There are 4 nested groupings, the coarsest first. Each group lies inside one group of the grouping before and may be the whole of it. The rows also spread widely along 17 directions, which tell nothing about the answers.
In the rows, 128 means zero.
Known rows, each followed by its group in each grouping:
[133  88  95 121 121 146 138 114 132 117 114 132 130  95 181 104  72 145
 161 102 120 125 103 131 148 137 172 117 119 127 135 141 116 137 116 124
 110 154 124 115 133 141 119 131 100 133 114  84 121] : Q_148 Q_894 pimon las
[ 99 117 124 134 116 102 141 116 126 144 127 163 156 117 177 128 106 138
 116 112 128  96 115 126 113 100 163 103 148 137 105 102 179 132  98 108
 182 139 116 124 166 148 139 129 109  58 130 131 147] : Q_671 Q_416 givi Gazi
[101 125 164 144 125 165 108 117 117 132  96 143 155 131 140  99 123 131
 174 127 152  91 108 186 107 140 164 137 116  99 125 100 140  88 121 141
 143  97 129 134 113  71 139 146 115  86 115 132  96] : Q_148 Q_191 zefeg Sapo
[117 107 118 149 120 129 142 154 147 183 157 166 113 138 122 123  92 132
 111 101 144 121 160 145 123 155 128 109 153 116 160 109 117  93 108 127
 142 127 109 127 163 136 127 170  95 123 113  69 142] : Q_148 Q_894 pipog tol
[100 140 165 128  43 106 101  71 134 108 167 121 107 165 114 120 165 186
 176  88 120 165 117 179  81 119 112  95 113  86 101 109 173 175 124 145
 122 127 124 102 129  42 158  78  82 119 127 182 147] : Q_671 Q_664 rog lovu
[138 137 140  95 111 109 113 144 138 150 169 123 119 139 132 125 119 128
 132  94 102 163  84 160  95 118 113 106 147 109 126 125 132 157 116 121
 116 125  88  94 129 113 123 110 104 145 155 137 149] : Q_671 Q_664 rog mib
[110 123 127 138 145 139 158 117 152 172 128 118 130 153 154 115  86 125
 118  87 129 141 104 162  99 165 147 135 148 124 110  97 125 110 130 113
 122 144 128 132 126 132 105 126 126 111 143 149  89] : Q_671 Q_416 givi Gazi
[ 99 114 163  91 123 111 107 126 110 126 134 117 138 138 148 110  67  97
 195 132  93 127  51 167  82 182 109 153 133 118 148 132 139  92  98 128
 145  97  99  92 120 104 134 124  53  96 151 121 103] : Q_148 Q_894 pimon las
[122 118 140  93 154 125 102 138 107 130 123 139 142 144 139 151 122 130
 159 137 119 119  87 156  98 118 135  98 138 120 104 140 149 129  97 113
 124 115 102  86 117 122  99 138 123 101 184 133 148] : Q_671 Q_664 rog mib
[137 157 135 100 161 121 126 131 141 108 120 105 143 122 145 139 117 107
 150 157  93 137 112 134 116 130 110 149 138 140 109 155  98 138 118 133
 116 119 120 137 108 138 117 105 151 151 148 138 108] : Q_671 Q_664 rog mib
[109 106  71 140 165 170 123 122 147 179 115 163 120 160 136 176 105 161
 127 130 114 113 141  84 171 169 133 146 156 124 150 158 112  79 102 118
 113 102 139 106 124 139  87 160 105 119 127  82 100] : Q_671 Q_416 givi Gazi
[142 154 148 125  72 115 100 136 139 159 144 151 117 171  39 131 171 144
  82  87 116 148 156 110 137 127  94 143 145 111 143 114 143 160 142 132
 153 112  92 100  88  39 159 145  99 190 100  94 144] : Q_148 Q_894 pimon las
[105 130 133 105 118 162 103 137 113 136 132 138 124 138 138 133 123 166
 159 123  90 108 103 128 118 136 124 138 106 116 141 145 141 128  89 122
 125  82 122  97 162 117 122 108  82  87 158 151 138] : Q_671 Q_416 givi Gazi
[ 95 142 149 110 127 106 105 125 114 124 101 156 143 162 100 114 110 117
 158 124 110 137 139 162  96 152 105 114 132 134  78 110 199 134  97 141
 163 132 103 118  91 138 104  96 107  96 175 147 140] : Q_148 Q_894 pimon las
[126 121  99 127 137 132 136  96 158 114 144 149 133 120 140 155 106 126
 141 148  94 123 155 120 120 116 103 106 114 143 114 171 120 116 102 136
 144 148 117 118 119 144 114 136 157 103 149 130 156] : Q_148 Q_894 pimon las
[123 130  94 105  82 120 173 109 165 157 172 118 110 120 149 110  79 129
  74  47  80 168  96 129 106 123 116 118 130 139 120 105 145 174 126 105
 159 167  95 114 151 157 134  76 115 122 143 169 158] : Q_671 Q_416 givi Gazi
[ 90 129 128 129 119 133  92 141 108 149 112 147 110 145  96 136 139 149
 158 123 178 138 144 173 165 163 140 123 169  89 143  96 146 106 120 146
 124  85 131 143 126 100 123 114  82 162  88  65 110] : Q_671 Q_664 rog mib
[121 139 120 107 139 121 142 123 153  94 123 139 131 121 152 159 135 126
 159 169 105 120 154 157  93 132  93  96 130 131 109 152  82 131 112 132
 115 129 119 133 136 164 132 127 155 123 162 118 140] : Q_671 Q_416 givi Gazi
[115 126 142  86 114 104  98 136  99 118 141 142 119 138 127 143 141 153
 160 116 130 144 101 176  98 104 129  67 136 109  92 120 174 174  99 120
 127 127  98  92 135 125 111  98 108 115 179 143 181] : Q_671 Q_664 rog mib
[136 135 142 140 129 154 123 117 137 102 111 118 154 129 162  93  88 140
 191 155  81 103 130 133  94 155 139 151 108 131 122 159  92 115  90 154
 106 121 131 130 109 106 123 137 101 122 132 122 100] : Q_671 Q_664 rog lovu
[121 153 170 122 110 146 107 148 132 133 152 136 146 118 132 105 142 130
 143 124 109 105 125 177  82  92 123 111 104 111 133 120 135 122 102 136
 140  93 103 122 165 101 144 127 128  85 147 161 153] : Q_671 Q_416 givi Gazi
[126 150 186 131  90 152 110 117 119 117 121  98 139 149  88  97 155 144
 136  99 120 119 122 149 106 123 133 165  95 112 131 111 134 142 140 126
 127  96 129 121 131  26 162 123 112 139 110 155 106] : Q_671 Q_664 rog lovu
[154 122 129  96 165  98 135 170 147 148 136 119 157 102 150 133 102  66
 100 113 111 137  95 123 140  99 125 134 162 142 153 135 106 117 135  93
 120 124  88 112 156 154 129 158 143 157 126  65 114] : Q_671 Q_664 rog lovu
[136 130 131 123  81 111 146 127 153 122 157 121 117 119 120 128 138 135
 107  97 116 140 146 128 124 113 111 121 131 122 150 122 101 157 139 116
 128 131 112 125 167 101 172 129 114 165  96  93 142] : Q_671 Q_664 rog lovu
[150 108 134 133  79 113 157  95 127  93 140 120 125 134 126 129 123 163
 124 121 120 111 144 119  88 120 145 100 116 134 106 136  98 178 119 114
 137 172 118 105 119  69 160 164 118 154 122 104 166] : Q_671 Q_664 rog mib
[135 147 144 147 104 122 132 145 156 146 115 151 157 138 134  86 131 139
 108  84 102 126 164 129 112 102 137 121 128 132 105 103 155 156 122 129
 129 141 112 136 147 134 135 124 125 119 126 126 125] : Q_671 Q_664 rog mib
[113 118 109 117 167  99 156 128 173 163 124 150 127 131 184 182 145 130
 104 108 145 140 107 130 139 118 130 113 171 122 115 121 111 137 159  91
 110 141 133 130 164 174 128 133 166 115 139 120  94] : Q_148 Q_894 pimon las
[103 132 130 116 100 108 120 143 129 164 136 153 135 148  99 114 101 106
 107  92 109 137 132 139 120 146 107 129 157 128 139  96 174 112 106 121
 173 113  89 111 133 127 133 124  79 119 126  96 139] : Q_671 Q_416 givi Gazi

New rows. What belongs after each?
[130 144 118 132 123 156 113 116 153 131 117 152 130 136  99 147 159 136
 128 128 129 127 157 143 142 120 115 125 128 111 123 133 111 123 137 144
 130 115 119 131  89  90 132 138 158 152 115 114 128] : Q_148 Q_191 zefeg Sapo
[112 154 132 128 134 182  97 120 130 137 118 160 137 128 143 140 152 169
 157 144 120  95 116 154 119 111 144 126 111 102 107 137 133 128 102 152
 142  90 130 132 108  99 119 111 145  81 147 184 137] : Q_148 Q_191 zefeg Sapo
[114  77 117 108 139 130 111 101 125 139 146 133 132 120 150 167 118 126
 143 106 136 123  72 124 154 102 144 117 123 114 158 152 146  97 131  91
 126 115 118  72 157  89 129 163 118  97 123  98 125] : Q_148 Q_894 pimon las
[116 144 141 142 171 174 131  82 149 128  93 117 166 123 190 127 121 139
 153 140 120  95  78 145 109 116 174 163 105 126  86 140 120 114 133 132
 132 125 154 146  93  98 113 119 183  67 144 214  69] : Q_148 Q_894 pimon las
[102 140 128 111 124 119  90 150 140 194 128 154 118 184  68 117 118 110
 123  60 118 191 120 159 147 169  91 139 168 104 130  90 193 114 131 132
 128 106  91 102  92 118  95  97  82 155 137 108 106] : Q_148 Q_191 zefeg Sapo
[125 129 162 131 111 122 121 126 107 106 138 122 148 117 185  91  85 156
 190 156  93  89  97 134  77 141 160 136 120 130 122 143 119 135  69 142
 138 119 124 121 146 103 141 131  65  91 134 135 130] : Q_671 Q_416 givi Gazi
[109 119 146 134 102 100 147  97 157 102 120 144 137 145 116 139 146 118
 142 120 125 127 167 149  98 133  93 111 120 128 114 117 126 124 143 118
 137 143 123 123 140 106 165 147 137 119 124 105 123] : Q_148 Q_191 zefeg Sapo
[146 137 116 149  90 178 121 111 136 111 117 144 146 113 129 101 121 165
 136 135  97  86 157 113 125 112 156 131 100 127 130 148 103 136  97 153
 143 124 120 127 101  78 142 151 119 132 104 112 148] : Q_671 Q_416 givi Gazi
[144 137 102 135 119 177 149 119 165 172 117 157 136 144 117 111 110 140
  73  72 108 127 132 142 106 120 144 114 118 127  93 110 131 150 133 129
 152 162  99 119  71 118 105 136 169 119 157 167 145] : Q_148 Q_894 pimon las
[111 128 160 109 126 133 131 129 142 136 146 100 128 124 151 100 107 123
 148  79 102 149  87 159 109 129 119 150  97 123 136 122 143 134 136 111
 109 116 126 119 184 124 134  89 115  99 146 174 101] : Q_148 Q_894 pimon las
[116 106 122  72 155 120 139 138  80  92  95 111 132 119 137 147  87 122
 149 148 105 107  96 112 125 155 134 138 123 159 115 147 129 148  96  91
 140 126 119 101 146 156 114 118 102 124 171 104 142] : Q_671 Q_416 givi Gazi
[140 180 164 113 121 132  82 139 155 104  91 136 142 153  91 135 196 133
 165 156  98 138 152 135 131 137  80 164 130 107 129 150  89 144 150 158
  92  83 121 131  76  74 153 124 135 189 116 107  80] : Q_148 Q_894 pimon las
[110 158 154 150 109 169 123 148 140 146 114 163 127 141 148 105 141 188
 153 136 111  84 155 146  93 152 136 140 110 108 121 122 107 139  99 156
 130  94 139 153 150 119 143 120 102  89 138 161 120] : Q_148 Q_894 pimon las
[112 158 149  98 144 109 132 130 112 111 113 106 143 132  91 133 117  91
 114 142 109 128 133 129 121 138 102 161 132 157 108 122 147 133 117 117
 172 116 115 140 123 125 131  98 138 135 142 139 127] : Q_671 Q_416 givi Gazi
[128 117 127 138  86 156 144 110 149 105  97 149 139 110 166  95 133 169
 144  96 122 104 142 151 110 113 161 103  94 117 108 115 116 166 135 130
 118 152 129 132 137 118 153 129 131 111 124 130 129] : Q_148 Q_894 pimon las
[100  99  96  95 115 110 142  78 133  93 110 135 111 129 142 187 126 142
 153 141 125 129 109 118 140 156 109 122 137 127 123 149 111 140 137 108
 139 136 132 106 116 121 149 122 118 134 127  97 123] : Q_148 Q_894 pimon las
[ 92 100  73 142 115 157 143  95 166 139 166 137 109 103 148 135  87 135
 139  94 118 147 164 144 161 121 116 102 109 125 158 140 141  83 110 130
 124 129 134 132 197 166 114 104 126  94 108 112 143] : Q_671 Q_416 givi Gazi
[109 145 149 111 113 106 101  90 154 110 132 124 156 125 126 123 131  82
 161 117 102 156  98 164 120 107  94 139 127 118 121 125 163 108 140 139
 148 115 104 118  98  89 148 101 135 117 116 143 103] : Q_148 Q_191 zefeg Sapo
[106 150 129 108 140 101 133 139 145 151 168 124 128  99 129 133  96  81
 105 118 117 147 117 142 141 114  99 145 145 140 143 122 151 110 118 127
 180 113 106 151 170 158 135  87 136 112 117 139 137] : Q_148 Q_894 pimon las
[101 134 130 113 160 103 114 140 113 124  99 136 142 124 124 120  95  99
 156 134 130 141 135 136 159 152 125 148 152 143 112 117 169 116 109 132
 148 120 124 148 127 161 107  94 109 134 123  95 107] : Q_148 Q_191 zefeg Sapo
[139 137 139 110 164 119 107 162 118 162 130 134 134 124 106 127 134 114
 100  95 158 150 116 148 158  93 153 116 150 126 113 111 163 147 135 114
 131 130 105 125 128 125  98 122 155 154 135 117 137] : Q_148 Q_894 pimon las
[117 143 161 123 141 116 149 137 141 151 127  99 122 185  78 108 108 109
 111  79 110 169 150 154  89 173  94 149 128 140 100 100 145 136 137 110
 113 141 120 126 133 122 104 107 127 148 166 153 102] : Q_671 Q_664 rog lovu
[132 141 107 133 170 106 100 107 118 112  87 147 144 129 138 144 119 137
 166 175 153 135 140 122 170 140 165 127 178 132  77 145 137 140 108 162
 133 150 135 153  37 122  89 121 139 176 106  85 107] : Q_148 Q_894 pimon las
[120 123 104 108 161 143 122 110 131 136 135 104 136 122  87 140 100  87
 102  99 116 158 133 121 174 106 117 143 116 152 129 141 168 101 128 107
 142 128 115 114 131 126  91 109 163 137 130 127 131] : Q_671 Q_416 givi Gazi
[110 133 114  86 100 133 123 127 135 127 123 137 113 145 121 134 109 130
 151 113  95 149 106 167  98 165  93 113 140 112 122 121 124 143 113 133
 130 116  96 107 101 136 126  95  95 139 160 123 139] : Q_671 Q_664 rog mib
[152 129 164 109 186 134 147 184  99 168 117  87 153 137  85 104  75  68
  69 101 125 115 105 114 126 144 147 186 137 164 140 112 123 109 125  82
 150 118 102 120 142 110 106 164 135 156 143 103 108] : Q_671 Q_664 rog lovu
[161 136 167 120 102 143 129 145 131 118 151 122 118 135  82 114 154 143
 117 110 126 124 155 161  86 108 117 105  94 118 128 132  90 162 134 125
 115 135 102 109 131  65 148 161 149 163 145 126 167] : Q_148 Q_894 pimon las
[113 137 169 134  81  82 141 107 144 109 143 126 142 148 128 108 130 126
 140 112 104 131 145 148  70 129 104 117 127 132 110 108 144 143 121 122
 146 142 113 120 151  98 167 128 101 112 129 130 130] : Q_671 Q_416 givi Gazi
[152 144 149  88 132  58 146 163 138  99 111 143 149 141 137 129 106 101
 136 159  57 123 140  91  78 154  76 135 151 168 105 155  99 176 101 117
 139 152  88 108 116 172 145 143 102 155 173  82 138] : Q_148 Q_894 pimon las
[125 136 148 134 156 150 151 152 162 173 125 122 138 135 134 105  84  80
 122 120 130 122 112 180  93 180 120 160 148 119 151 105  71  71 139 132
 130 113 112 150 113 121 129 163 138 136 124 109  75] : Q_148 Q_894 pipog tol
[ 91 156 133 104  62 119 184 152 145 165 145 148  71 162  65 151 124 136
  63 105 121 123 157 149  78 222  53 152 158 120 153  77  77 151 137 121
 199 106 104 151 145 124 194 110  82 156 128 118 149] : Q_148 Q_894 pimon las
[123 122 131 138  83 159 142 116 165 144 142 134 133  86 183 113 109 126
 138 123 137  92  78 168 114 142 151 149 139  88 189 114  49  91 144 140
 146  96 117 143 134  70 197 165 103 128  59  89  91] : Q_148 Q_894 pimon las
[124 169 137 100 122  86 136 117 171 124 133 108 126 135 172 139 136 122
 151 128 101 173  84 158 102 150 100 144 176 111 107 122  90 166 146 138
 104 127 120 147 104 135 148  74 123 171 125 144  79] : Q_671 Q_664 rog lovu
[114 143 150 112 128 109 109 146  83 119 122 158 138 118 169 131 106 169
 166 179 112  74  97 112 103 138 159 134 146 134 105 141 142 160  61 142
 180 108 121 130 131 127 135 115  72  87 146 139 158] : Q_148 Q_894 pimon las
[124 133 118 109 135 119 121 129 135 148 117 162 142 132 182 135 107 147
 143 129 104 116  80 131 104 131 149 118 157 122  98 130 136 152 100 130
 144 135 107 113  96 145 116 122 111 100 158 142 129] : Q_148 Q_894 pipog tol
[129 108  94  96 135 164 132 140 114 148 142 144  91 133 136 165 103 172
 135 126 117 119  95 123 130 163 135 120 135 115 138 151  89 147  98 116
 125 116 116  97 124 127 109 131  99 139 158 116 160] : Q_148 Q_191 zefeg Sapo
[135 116  66 122 151 155 141 135 147 159 133 154 128 110 134 141  89 122
  94 109 123 132 146 129 156 113 145  95 146 139 123 136 126 118 106 122
 141 150 102 123 119 172  86 137 155 135 138  95 162] : Q_671 Q_416 givi Gazi
[132 149 151 120 113 155 126 120 130 113 111 112 130 137 147 108 138 166
 158 121 110 123 108 157  93 139 146 136 112 113 104 125 101 165 124 135
 101 122 132 128 112  91 134 109 120 138 144 162 109] : Q_671 Q_416 givi Gazi
[ 85 145 126 125 134 111 103 114 135 130  84 165 147 169 100 155 152 125
 146 139 122 129 164 133 139 149  99 130 157 126 103 116 173 106 119 133
 145 104 125 126 102 131 120 117 118 114 134 103 103] : Q_671 Q_416 givi Gazi
[112 125 168 123 167 102 133 105 112 143 142  71 133 147 137 118  91  98
 149 112 165 159  64 185 105 156 161 149 159 121 106  98 138 105 138 112
 123 138 133 133 112  78 106 119 125 142 125 148  75] : Q_671 Q_416 givi Gazi
[109 100 112 121 106 170 131 133 142 159 113 143 122 145 115 125 118 140
 119  69 124 126 126 148 136 146 129 125 118 107 156 108 129 108 138 105
 113 107 116 100 154 113 131 143 103 122 126  94 115] : Q_671 Q_664 rog mib
[132 148 155 110 124 144 108 141  94 140 143 113 135 124 149 117 115 166
 135 130 100  99  69 108 114 120 165 164 124 127 128 139 133 159  87 121
 150  95 121 112 141  82 131 111  84 111 137 168 136] : Q_671 Q_416 givi Gazi
[116 126 123 128 129 112 134 126 140 130 109 152 127 141 122 167 159 149
 116 126 132 118 155  92 161 132 117 145 145 130 132 130 121 141 140 106
 132 116 139 128 153 118 153 139 123 144 104  86 111] : Q_148 Q_191 zefeg Sapo
